Each new row is followed by its nearest point in the smallest flat space through zero that holds the last named rows.
(in the rows, 128 means zero)

z357 (5 x 9)
[[112  94 132 138 238  77 111 161 128]
 [200 156 110 129  65  86 129  99 151]
 [179 119 140  88 149 146 129 114 122]
 [128 238 121 175 120  50 141 134 144]
 [111 129 100  76 153 163 111 154 129]]
New rows:
[117  83  91 166 165 167 126 143 146] -> [ 98  80 120 130 147 135 115 143 127]
[123 173 117 146 150 180 111 174 156] -> [ 98 168 116 110 142 146 126 149 126]
[147 117  84  96 154  94 166 140 146] -> [151 126 103 106 151 101 111 140 142]
[158  78 178 171 157 107 115 120  84] -> [149  75 176 164 163 107 140 107 114]
[113 151 100  82 158 145  87 151 153] -> [115 147  90  80 156 140 108 159 137]

z637 (5 x 9)
[[106 111 107 175 132 166 168 175 102]
 [ 95  96 136 166  98  67 184 112 141]
 [149 126 140  97 124 137 158 166 142]
 [ 83 119 126 142 141 122 174 140 158]
 [128 174 151 112 126 158 161  85 152]]
New rows:
[ 83 125 108 150 134 115 106 172 133] -> [ 94 103 105 146 152 120 115 157 130]
[ 71 129 126 175  98 104 135 130 124] -> [ 90 110 118 175 123 106 147 114 123]
[140  91 110 138 134 194 145 136 120] -> [131 132 118 144 133 172 143 157 107]
[149  97 130 149 156 127 138  63  62] -> [135 132 124 166 106 127 114  91  91]
[152 120 116 124 102  51 156 134 178] -> [132 101 147 108 104  60 154 129 157]
[131 135 146 101 205 148 133 173 121] -> [123 133 119  98 164 163 122 175 146]

z747 (5 x 9)
[[189 155 163 111  73 109 143 134  86]
 [206 143 166 175  63  70 168 146 141]
 [138 138 159 133 116 185 172 145  86]
 [187  74  60 138  65 179 126 179  97]
 [198 136 135 156  95 100 126 215  93]]
New rows:
[ 81 173 109  78 133 136 150 139 119] -> [104 142 138  99 150 145 119 118 107]
[ 94  48 162  65 122 138 141 138 125] -> [113 121 118 107 131 158 125 111 116]
[173  90 164 153 101 146  92 114 133] -> [155 119 121 135  97 126 138 127 129]
[112 114 171 131 130 151 121 128  98] -> [119 140 147 121 138 151 140 132 107]
[149 110 127 184  88 146  88  56 163] -> [137 102 106 140  93 121 143  80 170]

z463 (5 x 9)
[[116 117 152 121 112 104 150  99 157]
 [130 105 169 114 130 155  83 141 136]
 [116  90 155 155  94 201 106 133 159]
 [102  80  69 166  99 136 106 150  80]
 [159 101 120 147 137 104 193 111  95]]
New rows:
[132 177 104 132 107 113 161 114  94] -> [130 160  90 136 134 109 161 123 119]
[105 115  92 162 104 166  94 111 129] -> [100 115  98 156  96 162 107 140 132]
[130 123 171 121  86 131 122 134  90] -> [131  99 147 125 126 130 117 129 122]
[179 159 128 156 148  81 145  84 147] -> [148 155 132 119 146  98 176 108 134]

z999 (5 x 9)
[[136 127 175 139  98 136 180 108 133]
 [167 134 171 144 134 178 111 123  57]
 [148 164 114 127 135 119 150 183 102]
 [117 109 114 185 100  98 146 166 103]
 [147 142 122 119 133 103 120 102 126]]
New rows:
[140 136 112 170 172 155 177 131 159] -> [122 134 134 124 123 135 152 147 138]
[ 91  87 170  99  84 171 127 159 117] -> [ 99  99 158 137 118 186 140 147 135]
[153  80 102 172  95  79 143 118 163] -> [112 103 113 167  96  71 142 110 143]
[176 112 132  91 154 114 167 112 171] -> [139 153 136  93 130 116 153 104 160]
[ 91 103 110 120 112 164  77 132 133] -> [ 95  94 116 130 140 159  86 132 137]
[129 171 169  85  79  95 129 132 123] -> [151 156 142 113 123 113 160 117 133]

z415 (5 x 9)
[[113 160 150 106 167 136 141  59 134]
 [126 183 175 154 144 114 109  45 162]
 [117 138 174 179 215 124  98  84  99]
 [134 123 184 159 158 156 126  78 158]
 [139 163  94 110 214 181 152  90 106]]
New rows:
[152 105 139  93  51 107  51 151 127] -> [124 115 132 131  59  88 113 162 141]
[193 148 158 129 119 136 159 119 150] -> [149 139 133 138 116 155 135 111 165]
[ 58  99 114 111 105 205  95 163 134] -> [129  87 125 111 119 150 148 156 127]

z115 (5 x 9)
[[ 87 107  77 169 123 157  35  65 124]
 [124 166 118 165 137 136 122  93 139]
 [168 139  88 162 175 149 109  78 115]
 [ 63 125 138 171 113  62 118 199 105]
 [125 154  70 142 116 177  44 100  82]]
New rows:
[ 66  71 102  60 142 137 100 139 135] -> [102  57 125  91 104 134  92 135 128]
[154 147  73 120  95 119 195 103 104] -> [159 156 128 121 137 140 148 127 122]
[121 123 165 149 129 152 157 149 166] -> [120 132 153 127 123 117 158 126 156]
[146 124 163 125 122 135 123 150 156] -> [128 125 143 112 120 126 145 134 140]
[205 167  97  51 141 108 147 184 127] -> [195 149 132  76 137 142 166 174  89]

z609 (5 x 9)
[[101 200 142 124 177 159 158 131 124]
 [168 192 112 151 156 201 146 164 139]
 [144  81 118 175 132  86 143 129 160]
 [109 129 160 111  97  96 205 184 139]
 [126 172  89  97 116 170 145 129 132]]
New rows:
[116 103 181 141 123 108 135 146 171] -> [126 105 163 146 129  94 146 149 131]
[181  90 175 100 134  93  85 138  82] -> [145  87 181 128 110 116  77 140  94]
[ 81  84  80 146 161 140 142 135 115] -> [117 123 105 139 140 113 136 106 144]

z644 (5 x 9)
[[100 105  90 126 131 150  86 145 117]
 [105 109 125 138  96 183 130 126  87]
 [ 90 148 162 142  88 117 145 123  83]
 [116  82 152 140 129 177 160  91 107]
 [ 92 141 120 113 163 169 115 164 117]]
New rows:
[173 126  83  88 158  81  90 121  89] -> [143 125  95 123 133  96  94 137 153]
[142 176  96 144 171 115 122  78 178] -> [156 133 123 118 161 101 127 128 168]
[ 77 103  82  97 118 126 106 174  76] -> [ 73 123  96 128 118 142  80 157  96]
[123 179 100 179  89 149  97 129 157] -> [142 150 103 128  91 130 109 151 120]
[116 101 153 117 146 131 164  83 131] -> [121  98 160 135 150 131 159  92 130]

z709 (5 x 9)
[[131 121 146 137 141 143 122 138 113]
 [ 91  92 126  80 162  67 176  53 107]
 [ 90 117 182 153 121 129 130 155 150]
 [134 127 156 156 153  79 163 200 147]
 [158 112 188 174 238  72 123 166 150]]
New rows:
[127  71 164 127 115  99  77 148 105] -> [116 114 161 139 144 136 125 134 120]
[141  97  71  95 108 182  81 116 109] -> [148 139  91 110 104 180 100  97  98]
[119 138 210 145  98 122 147 162 127] -> [ 95 117 179 152 115 133 143 175 134]
[123 137 158 139 169 133 131 124 100] -> [131 111 155 135 163 132 126 128 106]
[156  81 137  89 136 186 153  97 154] -> [123 119 129 117 132 148 118  97 108]
[122 113 103 104  90 141 176 185 110] -> [123 131 110 116  84 131 175 177  97]

z186 (5 x 9)
[[151 167 150 156  85 130  62 156 116]
 [103  91 144 141 136 150 145 150 177]
 [153  85  78 139 106  67 164 150 109]
 [122 112 143  97 141 120 110 139 128]
 [185 111 170  86 104 108 103 130 175]]
New rows:
[166  94 104 127 164  77  89 139 156] -> [150  95 129 104 118  91 121 149 132]
[167 148  77 164 177 130 111 129 166] -> [137 137 120 148 117 133 142 119 134]
[134  76 174 122 103  75 162 123 153] -> [154  80 132 109 118 101 148 140 166]
[ 82 112 173 156 169 134 147 132 134] -> [ 82 112 137 134 155 158 137 138 144]
[176  86 141 166 174 115 106 157  95] -> [129 110 122 129 119 105 113 157 116]

z583 (5 x 9)
[[138 105 137  70 129 131  93 130  59]
 [125 129  92  18  95 159  75  81  77]
 [ 83 162 146  57  78 148 130 160  79]
 [ 85  95 137 126 129  93 123 134 119]
 [147  93  90 145 115 163 133  79  89]]
New rows:
[116 124 132 129 169 153  98 100 129] -> [141 116 118 122 140 124 111 110 131]
[149 110 137 132 109 116 136 175  77] -> [134 115 155 132 129 132 137 159  76]
[166  78 143 123 106 103 178 130 158] -> [131 115 130 155 139 119 136 128 135]

z753 (5 x 9)
[[139  98 134 141 179 155 102 138 161]
 [180  76 131 137 169 132  83 173 135]
 [152 133 143 130 105 137 110 164 107]
 [122 131 173 123  83  92  95 107  84]
 [ 85 101 138 143 153 119 100 148 100]]
New rows:
[ 80 173  95  99 128 141 178  98 135] -> [ 81 167  98 123 120 136 185  99 141]
[ 88 115 150 153 165 114 115 144 167] -> [ 94 107 136 142 169 141 110 125 139]
[167 118 181 150  92 177  99 164  79] -> [159 138 177 138  94 158  80 178 100]
[127 176  95 107 134 115 153 102 134] -> [123 149 102 117 116 121 169 103 141]

z604 (5 x 9)
[[111 143 111 125  83 179  73 153 123]
 [147 153 110 194  92 142 120 127 203]
 [108  95 110 101  79 119  86 148 123]
 [106 116  81 143 124 201 155 102 188]
 [101 206 122 162  48 105 102  92 105]]
New rows:
[169 144 162 111  91 145  66  83  57] -> [117 169 146 115 105 126  88 139  68]
[121 115  57 102 127  99 101 155 164] -> [122  86 108 118 100 120 112 141 156]
[140 158 178 223 122  83 159 109 134] -> [161 182 153 190 129  74 152 105 148]
[ 78 162  76 170 112 130 158 120 175] -> [110 148  96 162  96 145 150  87 172]

z224 (5 x 9)
[[168 104  91 141 161  89 106 106  40]
 [166 165 190 113 212  94  41 155 139]
 [192 108 142 140 238  63  74  23  92]
 [120 123 189 125 175 122 103 134 191]
 [190  66 136 187 162 122  49  87 121]]
New rows:
[153 129 145 137 166 134 125 150 160] -> [130 125 156 130 150 125 106 139 151]
[ 51 148 117 157 205 141 145 145 125] -> [ 99 119 147 109 161 106 155 146 131]
[122 136 121 116 134 132 137 141  69] -> [128 136 108 117 130 113 137 146  83]
[165 132 149 182 143 132 143 120 100] -> [147 113 121 142 136 123 110 114 113]
[163 151 124 139 136  69 124 105 139] -> [147 145 130 122 152 113 114  96 120]

z163 (5 x 9)
[[163 158 153 137  82 150 181 101  69]
 [132  85 131 104 100 147  96 131 147]
 [142 139  75 108 147  60 106 160 101]
 [ 73 143 108  80  72 101 117 106  98]
 [ 51 124 153  94 128 191 188 182 127]]
New rows:
[105 130 132 150 154 129 186 149 170] -> [102 140 141 146 170 147 158 149 146]
[168 112 118  98 131 139 140 127 171] -> [152 102 131 128 130 141 115 140 140]
[124 141 118 167 120  97 129 113  63] -> [141 163 117 136 120  97 141 108  92]
[147  62 132  95 149  90 159 132  78] -> [155 118 111 107 120 119 132 162 100]
[128  81 127 126 178 128 127  89 135] -> [132 118 132 143 146 130 111 122 156]
[134  91 111 125 113 108  76 121 165] -> [135  94 114 118 121 113  71 117 160]

z188 (5 x 9)
[[109 120 124 118 147 127 110 185 187]
 [ 75 206 142  87 132  65 129 156  88]
 [137 135 156 145  95  85 108 196 148]
 [133  79  92 166 114  91 138 158 140]
 [134 113 138 182 138  89 134 214  92]]
New rows:
[117 146 176  88 176 150 166 117 160] -> [112 155 144  95 162 167 118 124 142]
[142 178 119 149 108 156 113  97 144] -> [141 140 145 115 111 145 120  99 134]
[138 154 178 131 102 169  98 114  77] -> [157 162 183 130 117 156 120 110  90]
[ 93 168 159 175 115 110 120 120 110] -> [129 155 149 130 116 107 128 137  97]
[115  79  78 120 151 123 161 177  93] -> [107  95  84 154 167 111 151 158 109]
[128 161 126 128  85 106 139 176 147] -> [124 143 141 126 100  89 115 163 144]

z699 (5 x 9)
[[125 114 114 135 150 100 149  97 114]
 [ 75 114 123  95 160  48 191  95  90]
 [100 118 173 127 130 106 147  44 108]
 [157 159 164 125 140  46 125  56 177]
 [119 181 129 146  87  66 207  44 126]]
New rows:
[ 98 102 102 131 115 179 112 144  81] -> [105  98 115 135 124 185 130 150  88]
[166 180 147 150 148  80 180 179  97] -> [132 158  98 121 121  87 160 150 139]
[ 80 163 101 156 135  90 169  80  83] -> [103 133 108 138 121  94 193  81  95]
[173 164 125 117  78 132 161  81 129] -> [143 169 130 153  86 124 154  90 141]
[118 103 122 160 168 171  80 174 106] -> [134  85 114 133 155 177  89 165 114]

z880 (5 x 9)
[[165 142 172 144  64 115 129 142 159]
 [123 133 163 165 121 106 120  99 116]
 [149 179  67 118 132 173 146 160 121]
 [140 165 123 138 128 127 179 112 150]
 [ 54 160 135  93 143  94 131 199 125]]
New rows:
[166  92 165  81 127  92 153 156 146] -> [133  93 151  93 108 111 141 143 173]
[181 100  80  89  93 146 114 150 177] -> [182  96 101  86  97 165 127 156 164]
[ 86  81  98 107 121 118 177  90 100] -> [107  99 117 111 169 121 148  99 133]
[123 113  86 144 130 170 165 157 161] -> [144 135  93 104 134 151 153 139 145]
[ 76 133 159 161  94  89 164 150 114] -> [ 92 157 171 143 119  85 137 140 131]
[106 131  92  79 136 124 141  99 177] -> [121 113 109  93 151 129 166 125 157]

z372 (5 x 9)
[[ 92  59 113 121 161 191 173  61 123]
 [170  51 172 119 129  55 145  79  91]
 [132 150 142 147 158 120 154 106 132]
 [142 107 119 145 125  87 103  88 109]
 [167 118 125 107  97 143  58 106  90]]
New rows:
[ 93 140  99 142 112 139 122 108 178] -> [ 93 137  89 149 132 140 124 127 146]
[133 105 142 141 141 151 158 100 126] -> [126 109 139 126 149 145 155  98 123]
[ 83 103 139 205 124 130 156 163 127] -> [ 91 118 111 145 136 110 160 143 153]
[ 97 125 205 140 109 131 147 112 121] -> [139 120 157 119 141 126 158 125 125]
[ 61 104  88  83 158 162  87 135 137] -> [ 86 102  82 120 114 178 114 132 138]
[205 119 148  92 115 181 145 158 149] -> [158 131 171  82 118 173 135 156 116]
